The same things were measured in two ways. Each way mixes the same 12 hidden numbers, adds some noise and spreads widely along 7 directions of its own, which tell nothing about the thing.
Some things both ways: the first way, then the second way.
[ -6   6   3  -9   5   7 -21  27   6   1   0 -19  11 -21   5  32  18  -7
   7   6  -6  -5  15 -21 -18  23   0]
[ -3 -10  11 -27  12   9   1  35 -27   6   7  21   1 -20  44  16 -14  22
   4 -31  -1   8  11 -13  16 -10 -19  -1  -3   3  -4]

[-14  -6 -15 -10  -1 -28 -37  30  -6 -31   0 -27   2  17 -17   6  -7  -4
 -12  25 -30 -11  14 -31  30   1 -17]
[-14  49  22 -20  -7  -6   2 -16 -32 -31   1 -22  21  -7  12  24 -11  -9
 -22  -8 -35 -15  24  -7  31  11  -8 -23  -1 -25 -11]

[ 39  -5  27 -12  15  40   8  50  -2 -22  -5  11   6  -8  -2  35  13  -9
  10   1  28   1  -2  -5 -10  -2   6]
[  3   8  18   8  30 -17  20  46 -39   5 -18 -45  -3 -12  16  66 -20 -16
   1 -16  12  20   4  -8  40  -4 -27  11 -11   7  21]

[  6 -29   1 -10  20  28  -1  38   4  -4  10 -20  38  15   4  32  11  28
   2   8  32   4  38 -33  -9 -15  -5]
[ 19   2  17  -1  31  -2   3  45  -2   2 -26   1  10   5  -6  24  15 -12
  14   7   3   5  -1  16  18   6 -10  15   1  33  41]

[-27  11   1   7  -9   8  -4  -3  -2  23 -12 -11  18 -20  17  23  24  28
   8  -3  -7   4  -1 -12 -37   1   9]
[ 20   2  25 -26  14   9   8  13   7  -3  -8  41  29  10  15 -23  31  17
  22   3 -49 -16   3  35 -14 -12   0   0  35  11   9]

[-18  12  -9  27  -2  20 -11  -5 -24  26  -3 -14 -21   7  -2 -20   1  19
   7 -12   0  26  38 -17  16 -29 -27]
[ 47  -2   5  13 -11  25  -8 -17   7  20  -4 -13   0  18  31 -23   9 -19
  16  -3   1 -22 -15  49  -6   7  -5 -30  69  16  -7]

[ -8  -2  -7  13  -1  41  13 -25 -21  42 -11   8  11 -16  -3  -6   3  -5
   2  -6  -9  14 -19  -2 -15  -7   5]
[  1  19   2  35 -14 -10  10 -34 -11 -13   7 -29 -10  15 -19   5  -4 -21
 -16  -1   3 -16  21  18  29  11  10 -24  -1 -11 -26]

[-17  -5 -11   6  -8  -4 -21   1  -4   4  -4  -4  -7  14   8  -5  41  -3
   2 -19  -7  29 -25  -9 -17 -26 -22]
[  4  21  11 -14  18  -3  -7  19 -10 -13  -6  -2  39   6 -12  -5  12 -17
 -15 -10 -35   0   7  20   8  16  -7   5   7  -1  11]

[ 23   2  33   1  15   5   1  27  20 -24  12  -5   5  -1 -46   4  -4  15
   3  -1  11 -28  37   1  25   8 -10]
[  9 -23  -3 -53 -11  24  11  30  18 -18  11  45  -1  -3  17   3 -25   9
  -8 -14  54  15 -23   9  12  -2  10  12   3  21  26]

[  9 -20   4  -9  15  17  21  24  11  -2 -17  14  24   6  -8  15  -8   4
  -8  -2  13   1  11 -17 -12  -1   9]
[-28   6   9  18  26 -12  -2  21 -13 -22  -3 -18 -11  13  -6  55  23  -2
  11 -33   7   1  33 -15  47 -18  -4  14 -46  -5 -13]

[  5  21  -7  11  10   9   9  -8   9  -3   1  16 -38  24 -32 -35   9  -3
  -5 -23   0   3 -28  16  15  -6 -11]
[ -1   1 -23   0 -28  -7  28 -28  10 -15  22  -4  -3  43 -17  -6   6  -1
 -38  -7  53 -29  -7  -5   3   6  25   7 -24 -10 -24]

[ 15  -3  15   7   0  -9  -4  -9  38  13  -3  45  -4   3 -20 -15   3 -11
   2 -38  -7 -12 -16 -10   2  -3   9]
[ 18  28  -4  -7 -29  -6   2 -17  -1 -14 -33 -15   5  19 -19  -8  17 -39
 -18   9   9 -30  -6  24   5   8 -11   0  15  20  36]

[  7  25  10  12 -16  29   2 -52 -18  12   5  33 -17 -11 -34 -32   4  -4
  -6 -11  -5   8 -16   3   5 -11   0]
[ 36  37  -8   9 -13  -1  39  -6  -9  35 -35 -40   9  45 -10   9  -7  -9
 -31  30  -3 -38 -11   0  16 -10  20 -19  12  -4  11]

[ -7 -24 -20  -7  27  -2   1 -12  -7  -5   8 -20  23  21 -12  11 -21  32
 -10  10   8   4  43 -22  28   0 -14]
[-13  26  23 -13  27 -10 -29  23 -23 -24 -14  15  21 -18 -17   9  -8 -25
  -2 -10 -18   5  38   5  33  25 -33  -4  -2  41  21]

[ -6 -11  16  -3   4  29   2   1 -12 -16  -2 -18  11 -17 -15  -1  28  13
  -8   1  -7   8 -11   5 -15 -11 -15]
[-21  16  15   1  13 -15  18  29 -31 -33  16 -25  -3 -16  -4  40 -56  13
 -27 -34  20  33  12  -2  62   6 -13   2 -39  -5 -22]

[ 33 -17  -2 -26  27  -7  16  22  31  -9  -5  28  -7  -1  -8 -11 -27 -44
   0 -12  -9 -31 -14  16  25  28  24]
[-14  43  11   0   1 -17   8 -27 -28 -28   0 -19  25  15  -8  -9  12 -20
 -24  -1 -20 -40  36  15  25  18 -11 -27   8 -18 -30]

[-24   7  12  36  23  40 -19 -36 -23  44 -20  15   0  -7 -31 -15  14  19
   7   5  -8  24 -16 -23  19 -34  -8]
[-13  21  -8   3 -46 -10 -21 -46 -15 -45   6  -5 -36 -33   4 -17 -37 -36
  -8 -12  21  -4  22  23  20  26 -27 -22   8  -5  12]

[-37 -17 -16  -8 -26 -14 -39  -8  -4 -11  19  -5 -23  33  26 -32  -1  19
 -18   6 -16  10 -24 -37   6 -53  -6]
[  8   0   8 -37 -33   6 -16  -2 -21 -25 -13  27  -9 -28   6 -16  17 -37
  -8 -14  32  -8   1  34   5  23 -34  -2  20  41  38]

[  7  -9   5 -11 -20  20  -6 -14  10  11   3  37 -21  -9   8 -21  10 -17
  -1 -45  -2  15 -14  -8 -20 -25   1]
[ 48  -2 -11  -5  -5   6  20   6  -9  35 -26 -17  13  33   4 -24   1  -4
  -7  17  14  -6 -43  32 -16   3  11  -6  39  14   8]

[  5  19   7  21 -18  -9  -8   6   1  24  -5 -16  19 -34  23  29  34 -25
  20  -9  -1   6 -23  19 -51  31   5]
[ -7  10  -4  20 -29  -5  13 -18   4 -43   7 -33 -14  16 -31  28   3 -25
 -29 -12  39   0  -3  12  35  13  20   6 -36 -13  -5]

[  7 -17   4 -11   8  42  14  16 -23  -2   3   0  21   5   3  19  -4  18
  -6  21  24  14  64 -38   3 -21 -15]
[ 42  24  28   5  16   2  -5  24 -40  44 -55 -12  29   2 -12  -6  38 -42
  -1  12 -49 -20  14  43  14   4 -25 -26  54  49  36]

[ -2  24 -15  16   3  -5  -9  10 -42 -18  -6 -40   5   6  11   6  23  11
   6  26   9  19  13   9   2   2 -12]
[  4  16 -13  16 -28  -4   4 -46  10 -25  -2 -18 -19  32 -11  -6 -11  -8
  -5   8  36 -19  -8  12  11   8  18 -14   0  -5 -18]

[-20 -11 -15   4  14  35 -10  11 -33  23  -3 -36   1  -9  33  20  11  21
  15   8  -9  17  -1  -8   3 -16  -6]
[  1  -6   4   2  27  -7  -2  19  26 -22 -23  19  33  42   2  13  61 -41
  13 -21  16 -55  33  16   4 -20 -16   8  28  22  22]

[ 23 -17  10  -8   3 -30 -15  24  37  13  -5   8  20 -33  32  36   2 -37
  21 -25 -20 -24 -16   4 -16  40  23]
[  3  37  25 -24  18   2 -16  18   2 -32 -30   1  55  14   8   2  47 -36
   0 -15 -53 -41  26  26  10   0 -28  -3  34   2  29]

[ 14  10   1   0  -5 -13   2  32 -14 -20  11 -33  20   4   6  15  29 -16
   9  32  17  -7  26  15  -8  16 -15]
[-11 -11 -17   0 -19   5  20   6 -17 -11  19  -6 -33 -10 -37  22 -45 -23
 -40  -2  58  27   1  -9  44  18  16  12 -51  14   7]

[ 13  16  19   4 -20  36  11   1   5   1   6  33  -7   6  -5 -12  37   8
   3 -19  19   2 -38   1 -32 -30  13]
[  5  -2  12 -26 -12   6  30   3  -9 -23   8  15   2   1 -29   3   7 -16
 -24  14  20   6  -9  24  16  18  13  13 -16  24  12]

[  3  -5  -7  -6   1 -19  -1  -3 -29 -16 -10  -5  11   2  19  26 -39  20
   0  26  10   7  35  -6  23  -2   9]
[ -2  17   0   4  19 -17  -2   6  -5 -13 -46 -20  -3  23 -17  37  18 -44
  20  14  14 -15  13   2  21 -10  -8   5   4  22  40]

[ 13  13 -10  -6 -40 -19   0 -18  -2  16   2  26 -10 -18  49  -4 -16 -43
   5  -8  -9  -7 -43  20 -30  16  39]
[ 26  11  14  -1  31  22  14  26 -17  43  -3 -22   7  10  40  21   5   5
  17   3 -49 -15   5  -1  12 -16  -6  -9  20 -11  -2]

[ 30  10   8   6  21  -9   4  20  25  -1  -6  11   0  -3  -4   7  13 -24
  14 -16   7 -16 -19  19   1  29  11]
[ 14  21   5 -32  -8  -3   1  -6 -12 -10   9  15  21  -7   0 -37 -11  -7
 -18   4 -13  -4  -6  33  -7  31 -11  -6  26   1  14]

[ 12  31 -11  13  12  -6 -10   3 -10 -10   5 -16  -8  14 -22  11  -3   7
   4   6  22   7  16   3  16  20  -9]
[ 13  12   3   8  13   9  10   7  -2  13  11 -26  -7  16  37  30 -28  27
   9   0  -3  -2  -7 -27  13  -2   9  -2 -10 -17 -15]

[ -1 -37 -21 -28   3   1   7  20   1  -7   0   8   3  24 -14  -1 -57   3
 -15   1 -12 -12  34 -26  37 -17   1]
[ 47   4  11  -7  17  -8  13   5 -24  47 -22  -1  17   3  14 -10 -10 -10
  14  27 -22   2 -13  31 -15   5  -4 -22  66  18  27]

[  8 -37   4 -20  -1  -2  -4  -8  37  22  11  29  20  -7 -12 -11 -17 -24
  -2 -29 -14 -24   4 -17   0   1  16]
[ 15   7 -13  -4  11   9  25  22   7  11 -10 -13   0  28  -5   8 -18   4
  -9  19  13  -6 -15  -6  15  -1  19   8 -14  -7  13]

[-32 -12  -4   0 -16  37  -2 -20 -45  14  -4   1  -5   3  37  -5  -2  24
 -11  32  10  36   1 -26 -14 -52  -3]
[-11 -29  -6  -4   8  20  -9  23  -8   3  15  15 -30  -8  22  15  11  -2
  20 -36  12   7  14  -1  22 -17  -9  12 -22   5  -8]

Other things, the second way, with their names:
J_876: [ -5 -22   7 -24   0  -6 -13  17 -17 -24  10  41 -10 -41   0  -4 -29 -13
   4 -16  31  33   7  19  11  20 -20   6   5  31  26]
J_543: [-13   9  42 -44  32   4 -30  43 -17 -22   2  40  21 -40   8  25  39 -25
  23 -42 -47  12  42  32  30  -4 -42  10  16  29  43]
J_900: [ 39  13  -2  -4   8  -7  22  17   1  31 -33  -9  17  28  -4  -4  13 -12
  -2  22  -7 -20 -17  22  -9  -6   3   3  31  11  43]
J_750: [ 36 -14 -25   6 -38  19  15   6   2  44 -22  -4 -24  41  26 -13  30  10
 -11 -25  43 -48 -19  -3  -5 -31  -8   7  -1  28  -1]
J_140: [  9 -18 -26 -14   9  11  37  41  11  25  11   5 -18  19  19  16 -25  32
  -6  -4  25   2 -19 -25   8 -24  19  30 -37 -22  14]
J_684: [ 10  26   1 -13  -4   9 -26 -18  15 -18 -16  10  17  23  25 -27  16  -3
  21 -13 -31 -35   7  22  -8  -8 -15 -14  38   0   1]
J_280: [ -3  24  -5  -2 -22 -21  34 -28  10 -49 -14 -24  15  42 -36   8  19 -34
 -31  11  24 -32  -6  19  10   3  12  13 -10  -8   7]
J_947: [  8  25   2  11  31  -4  50  21   9   0  -6 -38  34  65   2  32   9  16
 -18   2 -10 -38   1 -11  26 -25  21   6 -15 -29 -28]
J_903: [ 12  11   8  -7   1 -11 -21   1 -23   7 -40  19   9  -5 -10 -11  37 -40
  10   2  -4 -21  26  31   6   5 -18 -20  39  32  39]
J_446: [  6  18   9   4 -18  -7   4 -15 -35 -14   6 -24  -2 -10 -27  -1 -26 -18
 -30  -3   4  23  -7  21  25  31  -3  -7 -11  16 -12]
J_406: [ 31   3  15   7 -12  15  -8   0  13   3 -15  -5   8  22  31  -3  46  -7
  19 -34 -30 -31  -3  36  -6 -27 -23   3  37  18   5]
J_340: [ 21   9  12   9   7  -9   9   5 -18   4   2 -20   6   5  23   4 -11   2
   1 -14  -1  -7  -3  15   3   8 -28   0  19  15  -6]
J_893: [ 11   9   7 -20 -19 -11  40   0 -53  17   3   2 -19 -31   7  -8 -53  29
 -22  19  -6  24 -12   8  14   9   1 -13 -10  -6  -4]
J_891: [-19  24  17 -22 -22   2  19 -17  -3 -62   0  -8 -12  15 -11  44   4 -18
 -17  -2  57 -21   9  -4  49  10   2  -1 -32  24  -5]
J_356: [ -2   7  -8 -15  37  14   4  40 -19  20 -12  -4  -8   1 -17   5 -17  -6
   6  13 -15  19   4   8  37   0   6   3 -18   2  15]
J_87: [-18 -14  13 -47   1  22 -15  20 -15 -24  35  51 -10 -41   8  -2 -26   0
  -4 -25   8  30  16   7  27  17 -13   4 -15  24   3]
J_10: [ 20  21  -6  -3   6 -19  10  29 -14  20 -64 -16  39  47 -23  11  60 -23
 -21  -6  -3 -38   0   7   5 -22   0   7   9  14  33]
J_240: [ -6  -2   7 -26  -8 -13 -22  -4 -19  -8 -11  43   8 -16 -16  -1  23 -47
  -4 -24   1  -8  37  16   7  -1 -26  -5  24  46  35]
J_478: [  2 -18 -11  -4  30  10  11  48   4  22  -2   1 -13  13  29  38  -9   1
  15 -26  27  -5  10 -19  25 -31  -8  14  -8   3  16]
J_995: [  2   2  -9 -17  20 -20  -3  22   4  13 -35  29  17  27   0   3  48 -10
  15 -16  13 -32  22  13   0 -30  -5   0  26   7  37]
J_886: [-22  -6 -17   7  -8 -22  11  -1 -29  -5   3 -16 -35  -2   4  26 -17  -7
  -5 -33  33   2  16 -17  25 -19 -21  15 -36  -2 -10]
J_415: [ 40 -16  -3 -11 -17  28  28  19  26  24 -10   2  15  36  50  13  24  17
   1 -18 -14 -29 -28  -3 -20 -45  19  10  24 -20  11]
J_602: [-33  25  13   0  18 -20   6  13 -53 -11  37 -22  -3 -32  13  38 -57   5
 -28 -43 -13  19  46 -26  54   9 -31 -10 -34 -21 -32]
J_292: [  0  34  25  15  15 -19   5 -12 -25 -33  -4 -40  12   0 -16  20  -8 -30
  -5   8 -10   2  11  28  29  32 -14 -11   7   4  -7]
J_582: [-17   0  -5 -10  33 -10  -4  30   3 -16   6  -5   2  15  16  35   7  -6
  15 -32  24  -4  14  -9  20 -10 -15  21 -14  -8   9]
J_969: [ 16 -26 -15  17   5  -9  25  21  11   9 -25  -6 -14  32   1  23   0 -13
   9 -15  47  -9  -8   7  10 -36  -3  17   4  24  15]
J_916: [ -4   4 -21  14  -5  -5   4 -28  25 -18  -1  16  -4  43   8 -32  -3  25
  13  -5   0 -36   9   1  -9 -17   9  -1  -3 -14 -32]
J_137: [  6 -18 -19  -7  16  -1  24  28  -2  25  -3   7 -16  17  22  13 -12  16
   9  -6  28  -6  -4 -13   7 -25   5  12  -9  -7   8]
J_2: [ 23  21  22  13   6  20  11   0   0   5  13 -30  18  14  38   3 -10  13
   4 -30 -76 -15   6  22  17 -23 -15 -11  25 -20 -33]
J_616: [ 17  28  12  -7  16   3  28  10  -4  15 -16 -16  24  42  20  10  36  15
   0   5 -34 -46   4   2   7 -20   4  -2   6 -15  -8]
J_407: [ -5  12  -7  10  31 -21   7  29  -8   3  -3 -23  19  28  33  15 -20  32
   3 -45 -15 -13  11 -22   9 -28 -29  18 -13 -18 -25]
J_868: [-19  35  17 -12  19   0   4   9  -9 -48  29 -14  23 -10 -29   4 -22 -23
 -30  -9 -21  12  24  33  50  34  -4  -5 -13 -19  -7]
J_664: [ 21  15  12  23  20  12  28  17   4  15 -10 -36   0  24  38  32  -5  10
  17   6 -40 -26   4 -10  15 -26  -1   0   3 -23  -4]
J_996: [ 16   2  -3  -1 -10   2 -21  -2  13   1  -7  28  18  19  13 -27  22  29
   9 -22 -25 -10  -3   8 -21  -8  10   1  11  -3  -3]
J_46: [ -5 -13 -25  12  40 -32  29  57  -7   8  -8 -29 -10  14 -15  44 -29 -20
  -9 -18  69  17  -1  -5  34  -9 -12  29 -23  -4  34]
J_623: [ 22  16  29 -11  16   8   0  32 -27  17 -12  -2  29  -6   7  12  19 -15
 -11 -13 -33  -8  15  19  22   6 -20  -9  21  25  15]
J_932: [ 33  13   3  11   4   3  13  10 -16  32 -21 -28  12  21 -11  16 -13 -27
 -20   8  -1  -6  -7   3  16   3   1  -8  16  29  15]
J_267: [-12   9  22  26   6   7 -24  10 -20 -23  -8 -16  -9 -24  29  32 -15 -24
  13 -37 -34  -6  45  -4  39  -8 -39 -14   1  10  -9]
J_840: [ 30  22  24 -18  12  20  -5  27   0   2 -24  -7  33   8  40  -2  42 -17
  13 -13 -46 -39   3  35   1  -5 -30  -5  47   4  26]
J_165: [ 11  36   0 -42  13  15   3  25   8   5   0   4  26  20  22   4 -24  12
 -15 -15 -12 -20   1  -5  23  -9  -9  -4  13  -2  17]
J_166: [ 17 -22  -2 -12  20  11  13  45 -24  32  13  10   1  -7   6   0 -41  20
 -11 -19   4  36 -15   1  14   0  -6  14 -10  27  -7]
J_491: [ -2  10  -7  30  15 -14 -11  25 -48  24 -18 -48 -39 -32  10  35 -53 -13
   9 -10   0  36  12 -10  42   3 -22 -10 -17 -10  15]
J_600: [ 36 -20  -3   3  18  21  24  47  -4  46  -3 -14 -25  -4  33  27 -31 -11
  11  -4  23   6 -12   9  23 -17 -12   3  19  14  33]
J_887: [ -7  25   0  -5   8  -3  12   9  18 -20  -7  -3  30  46   7  23  19   8
 -18 -22  12 -45  23 -11  28 -21  16 -10  -4 -23 -10]
J_455: [ 20 -14 -21 -26 -28  -2   3 -15  17  -6 -18  31  -6  26  22 -30  20   0
  12  -4  52 -30 -24  20 -30  -9  -1   5  31  14  21]
J_618: [ -1 -17 -14  -3 -29  19  13 -32  21 -19  45   6 -24  26  20  -3  -8  12
  -7 -25  40 -16  -9  -4   3  -4  13   9 -18  -4 -41]
J_581: [ -3 -12   2  -6  43  -2   5  44 -23  12  11   3  -3 -14   7  17 -44  16
  10 -10   1  40   2  -3  26   4  -6   8 -13   6  -1]
J_351: [ 16   0   9  -7  18 -22  -4  17 -11  -3 -35   8  26   7 -18   3  25 -41
   6  -9   4  -1   7  42   4  -3 -17   0  43  32  38]

Some of these things the first way, each followed by its name:
[ 16 -10  12 -13  41  27  20   3 -10 -26 -13  -1 -16  -9   1  19   7   6
  -2   0  15  17 -14  24  11   8 -10]
J_407
[ 10 -25  13   5   7  12  22  31  10  -5 -19  21  28  14  -3  14 -17  23
 -10   7   3 -10  -4 -26  -2 -19  16]
J_543
[  1 -10   6  -2  45  37  14  14   5   6 -17   9  10   7 -26  -4  34  11
   7 -10  15   8   8  -3   9 -15  -8]
J_916
[  5  -9   4 -12  -2  23  14  11  14  -7   5  15  -6  14 -13 -15  37  -2
  -5 -31   9  11   3  -5 -20 -24 -20]
J_166
[-17 -13  -2   1  -9  24  -6  -9 -10   6   6   6   6  16  -8 -19   6  21
 -12   6  -7   5  -8 -28   0 -39  -3]
J_87
[ 32  31  10  -7   0 -30  17  10  25 -30  17   1 -21  -8  27   3  -1 -25
   1   7  28 -19  19  33 -13  53   9]
J_750
[  7   9  -3   2   0  -1  15  -9   9   3 -26  39 -13   4 -11 -29   3 -18
  -3 -24  -7   1 -57  21 -10  -5  25]
J_995
[ 18  10  18   5  18   0  11   5   2   9  -6   2   7 -22  -2  32   2 -11
  19   6  20  -3  21  21   1  28  -1]
J_267
[-19 -29 -20 -21  -2 -11  -4  12 -12   2   0 -36  29 -10  30  24  -9   3
  -2  15  -8   4  32 -10 -10   8  -3]
J_581
[-11  12  -6   6 -24 -26  -9 -46   2  22 -16  41 -15  -5   3 -30   9 -36
  -1 -23   0  27 -42  19 -23 -11   9]
J_491
[ 16  37  11  25  -2 -18  -7  47  -1   8  -3 -33  11 -21  19  19  41 -22
  35   6   9 -13  30  23 -17  33  -2]
J_600
[ 11  -3  -7  -5  22   3  11   8  -1   9 -13 -15  19 -32  -1  31 -17 -27
   2  12 -26 -17  -6  12   4  56   9]
J_602
[-18 -22 -21  -9 -16  13  11 -21 -16   4  -7  27 -10  27  -5 -21 -30  15
 -22   0 -24   7 -29 -21  15 -41   3]
J_240
[ 30 -21  21 -15  23  43  28  13   1  -3   1  22  14  -4 -11  22 -15   3
   4   5  31  -8 -12   9   2  -4  18]
J_876
[  7  16   8  16  15  30  -6 -14 -10  19  -6 -13  10 -34 -30   6  15  -7
   7  -9 -17  -3 -17  10  -4  29   0]
J_887
[ 20  16   6  -4   3   4  -8  21 -12 -12  -4 -13  -1 -26  43  31  13 -14
  16  11  12  -2 -22  17 -21  27  26]
J_455
[-30  20  12  11 -27 -25 -28  -8  15  12   5   0 -31 -12 -16   3  -2   2
   1 -15 -24  -1   3  -7  -4   0 -21]
J_415
[  4 -11   8   7  38   3   2  -2 -15  -6 -14 -10  13  -6  -9  22 -30  28
   0  21   7   6  57 -17  41   8 -10]
J_684
[ 18  -9   1  -6  28  25  12  27  25  -7  -1  15 -15  21 -15  -3   5   6
   0 -30  13  -2  -6  -6   9  -8  -4]
J_340
[ 34  -7  13 -10  -4  18  -5  30   2 -10  14 -22  47 -36  21  47 -17   6
   5  17  -8 -41  19 -22 -15  42  36]
J_891
[-12  25  22  31  14  10 -20 -15   3  17  -4  12 -30  -1 -14 -10  11  27
   9 -14  12  18  16 -13  16 -20 -16]
J_840
[-21  45  28  12   5  27   6 -44  -6   1 -11  34 -25  -5 -62 -20  12  33
 -11   5  15  11   4  -1   2 -14  -6]
J_893
[-13   9  -4  -1  -4   0  -5 -15 -17   3   1 -29  -4 -31  13   9   0   6
   3   0 -21   0   6  15  -5  21  -4]
J_947
[ -4 -18  -3   0   4   1   3 -19   2  40 -14  -7  11 -49  37  16  -9 -25
  16 -23 -23   2 -31  29 -23  29  22]
J_46
